There are 4 ways to turn a row about zero (a turn may also mirror it). The second row of each pair is the first, turned, with some noise. The first 36 pairs use one turn. New pairs use 2 turns, one after the other, and a turn may come again.
Known pairs, each followed by its turns in order:
23 10 -11 30 1 2 7 4
13 -24 -20 20 5 2 -9 -3 | j842

-3 6 -18 -7 3 10 -8 1
-6 11 -5 -4 -1 8 -18 3 | j50

-5 10 15 0 -6 7 13 -9
12 -10 20 -3 6 -4 -2 1 | j866

-1 -8 -10 13 1 13 -12 -3
3 -3 2 12 17 -10 5 5 | j842

4 -12 -8 -6 -5 -7 8 11
-7 -3 12 14 5 2 -3 8 | j50

1 -6 8 6 4 -2 -10 -7
5 -6 -7 -3 -10 -5 7 3 | j446

7 -6 10 6 17 -2 -21 5
2 -16 -7 -18 -16 5 9 4 | j446

11 9 6 -1 7 -2 -6 -6
-6 -1 -11 -9 6 0 9 2 | j446

13 -8 -7 -14 18 -7 -18 0
5 -11 4 -12 -4 18 -11 19 | j50

-13 -12 -6 -12 -3 -2 -30 0
-2 24 6 -6 13 -13 20 -5 | j842

6 1 10 -2 0 -30 -5 -6
4 -17 7 -4 -16 -11 9 17 | j50

19 8 -30 2 0 2 1 0
4 10 0 0 16 -8 -25 16 | j50

-5 -15 -1 -29 -12 -2 0 6
-10 14 -2 -8 21 -10 -1 -20 | j866

3 25 8 4 5 22 -3 -6
-13 -9 -22 9 13 9 1 13 | j446

1 -19 8 19 -8 -1 -1 -5
4 4 -1 3 10 1 25 6 | j50

-4 -13 7 -6 -30 -1 -2 -5
-1 -1 2 0 27 2 -18 -10 | j866

-11 11 -21 2 19 8 1 -2
-13 1 6 9 21 1 -16 -10 | j842

-30 3 -1 11 -8 1 21 -3
9 5 27 12 -6 8 -20 4 | j842

-8 -1 -11 0 -8 -4 3 -7
11 5 10 -2 7 6 -4 -5 | j842

-18 -3 30 3 -2 -7 -13 19
-9 -4 0 6 31 -7 16 22 | j866

0 -2 -12 5 -1 0 0 5
-2 10 -4 3 -5 4 -6 1 | j866

-3 0 -4 -21 -6 1 -30 -5
0 5 -14 0 -25 19 -10 13 | j50

-14 -1 -4 -2 14 -29 5 3
-12 1 0 28 -3 -8 15 -7 | j866

3 3 1 -9 -17 2 3 6
10 -4 4 -11 -9 -7 2 -8 | j842

23 -1 -4 -16 0 4 5 -17
-14 -5 0 -6 17 -15 13 -14 | j446

2 -5 2 -25 6 -5 -3 -4
-10 8 -1 -22 1 3 6 1 | j842

3 7 1 0 12 -20 -10 -20
-9 11 -10 -18 -6 -18 10 9 | j446

1 -3 5 5 -17 10 -5 2
3 1 1 -6 14 8 -11 7 | j866

0 3 -1 23 4 20 13 -16
0 -23 11 19 8 8 -6 11 | j842

3 -6 24 -19 0 2 4 7
15 -7 9 0 14 10 22 1 | j446

-12 18 -11 -6 3 6 4 -1
2 12 17 -2 -9 9 9 -3 | j866

5 -17 15 2 -5 -1 0 11
3 -1 -10 0 15 -15 -6 9 | j866

6 -30 19 21 8 -19 6 3
39 -7 -4 -16 -10 -12 -1 -6 | j446

-7 2 -12 -4 4 14 -1 30
-3 16 19 8 4 15 -17 -12 | j50

-2 16 -3 -16 -15 -4 3 -3
-4 -2 -10 12 -15 -11 -13 -3 | j50

21 4 -3 -19 5 15 18 -10
-13 -12 4 0 33 -8 5 -9 | j446

New pairs, each followed by its turns in order:
-1 -8 6 -4 2 18 30 10
8 -25 -10 -21 -8 -2 4 4 | j446 j446

-6 1 5 -6 14 7 1 -1
-6 -9 5 9 -7 -4 4 -3 | j866 j50

-11 14 1 -1 -9 20 1 -14
7 -13 0 5 7 8 24 6 | j866 j446

-8 25 -30 -8 -6 8 -4 7
-19 1 24 -3 6 15 7 23 | j446 j866

4 14 -9 11 7 3 13 6
-15 10 -9 -1 -2 12 11 -6 | j50 j842

5 -2 2 1 -2 17 8 16
-13 -11 -2 14 8 8 6 4 | j50 j842

-8 -1 15 -5 -8 6 12 1
8 -2 -3 -17 2 1 10 6 | j866 j446

-11 1 4 -9 4 3 -3 2
0 -3 1 2 -12 -7 -7 5 | j446 j842

2 -2 2 16 6 6 2 10
-6 3 -13 -10 0 5 -7 -2 | j446 j866

-1 3 0 -27 -9 -1 -1 2
-10 2 -3 1 7 13 -20 12 | j50 j866

11 2 3 -2 -15 -7 -4 2
-11 -15 -3 -6 0 -10 -4 -1 | j866 j446

1 -4 3 -8 7 15 -11 -4
-16 -14 2 8 2 -1 0 -3 | j50 j446

30 2 -5 1 -7 3 1 2
-8 3 10 -5 23 15 2 2 | j446 j842

-10 11 -10 -20 6 -2 -8 13
1 4 19 -11 16 -7 9 14 | j446 j866

6 -3 11 3 -2 6 6 1
0 -1 3 -14 -2 3 4 -6 | j866 j446

-4 -2 -21 1 -15 0 -4 -3
-12 -9 -15 -2 1 13 8 4 | j842 j842

19 19 2 7 -2 6 7 5
-5 -10 -3 -4 15 3 1 -23 | j866 j446

-4 -1 2 3 -13 0 8 -7
12 -7 -3 7 5 4 5 -2 | j842 j50

8 6 23 10 10 -15 -2 -2
11 -6 -12 0 9 -19 -8 -17 | j50 j866

0 -3 7 3 3 11 -11 -30
-24 0 -3 -10 17 -12 -9 -3 | j866 j866

-11 -30 0 6 -8 5 4 -4
20 -9 23 5 0 3 -7 -10 | j842 j50

-1 0 -16 -5 -6 0 7 -5
-1 1 0 -11 -13 -6 8 -2 | j446 j50

5 -8 -7 4 -1 5 -10 24
1 -11 -19 2 8 12 4 7 | j50 j446

-1 -12 3 -8 13 -6 2 -4
-1 6 9 -6 0 -8 -3 15 | j50 j842

-3 -8 2 -1 7 -12 4 0
10 7 -1 8 2 9 -3 1 | j866 j842

-10 8 -4 8 9 -9 1 7
-10 0 1 2 -2 18 6 -2 | j446 j446

-30 14 -3 -6 5 -9 9 30
9 -2 14 -8 5 -30 2 -31 | j866 j50

-1 -8 15 -8 -10 9 2 -16
-14 10 -2 2 20 -3 -3 8 | j50 j50

2 -14 1 6 -5 14 0 -6
-4 13 -2 -5 2 -8 11 -6 | j866 j842

7 0 0 -30 30 -3 -14 -6
-15 8 26 10 4 -2 -4 31 | j842 j446

9 -1 9 -8 13 -10 30 9
-4 16 -4 4 1 12 11 29 | j50 j842

-10 10 -11 -9 8 -7 -1 -20
5 -4 24 4 -6 7 9 12 | j866 j842

-18 -25 11 -10 -6 -4 -2 -5
11 -5 23 5 0 -5 -21 13 | j50 j842

13 2 28 11 15 2 -8 -2
0 25 11 16 2 -1 -18 8 | j842 j866

22 -4 -3 1 10 2 9 -2
1 -19 5 -18 -5 -1 2 0 | j50 j446

-4 9 -21 10 14 -3 4 12
-17 3 -4 -13 15 13 12 4 | j446 j866

-10 -5 -1 29 16 -21 -2 1
12 -1 11 6 14 -22 23 -12 | j50 j866

-5 7 18 -6 19 -1 2 8
-2 -12 -21 8 1 8 11 4 | j50 j50

-4 -2 0 -4 -3 -7 9 2
3 4 -10 -5 -1 -6 0 4 | j866 j446

-12 5 -3 6 4 14 -1 -10
-3 4 9 -4 -15 -11 8 5 | j866 j842

-23 -1 7 -1 14 -7 23 -5
-9 -1 10 13 -12 -23 13 -9 | j842 j842

9 -24 -2 -4 13 4 -12 3
17 0 13 6 1 -12 15 -12 | j446 j446

9 -4 3 -9 30 23 7 13
-8 -15 11 26 -19 -15 -13 7 | j866 j50

1 -13 6 3 8 -2 1 3
5 -9 0 9 2 4 1 8 | j446 j50

-9 15 -15 3 5 -3 -17 -2
-9 19 1 9 -17 0 -3 -9 | j446 j50

6 12 6 -3 -8 -12 8 4
1 -4 -6 -9 2 -3 -16 -9 | j446 j50

-10 11 -3 1 -10 2 17 -1
-8 -11 -5 8 -13 3 13 3 | j866 j842

3 3 6 2 0 -26 -8 0
-13 12 4 2 19 5 6 -4 | j446 j446

5 1 12 -5 15 5 17 4
5 15 11 -2 2 -21 3 -1 | j842 j842

0 6 4 -1 -26 -4 0 13
12 -9 12 -11 -13 13 -6 6 | j446 j866

-4 -11 -3 21 27 -8 19 -1
34 11 -8 13 -16 -2 3 -4 | j866 j842

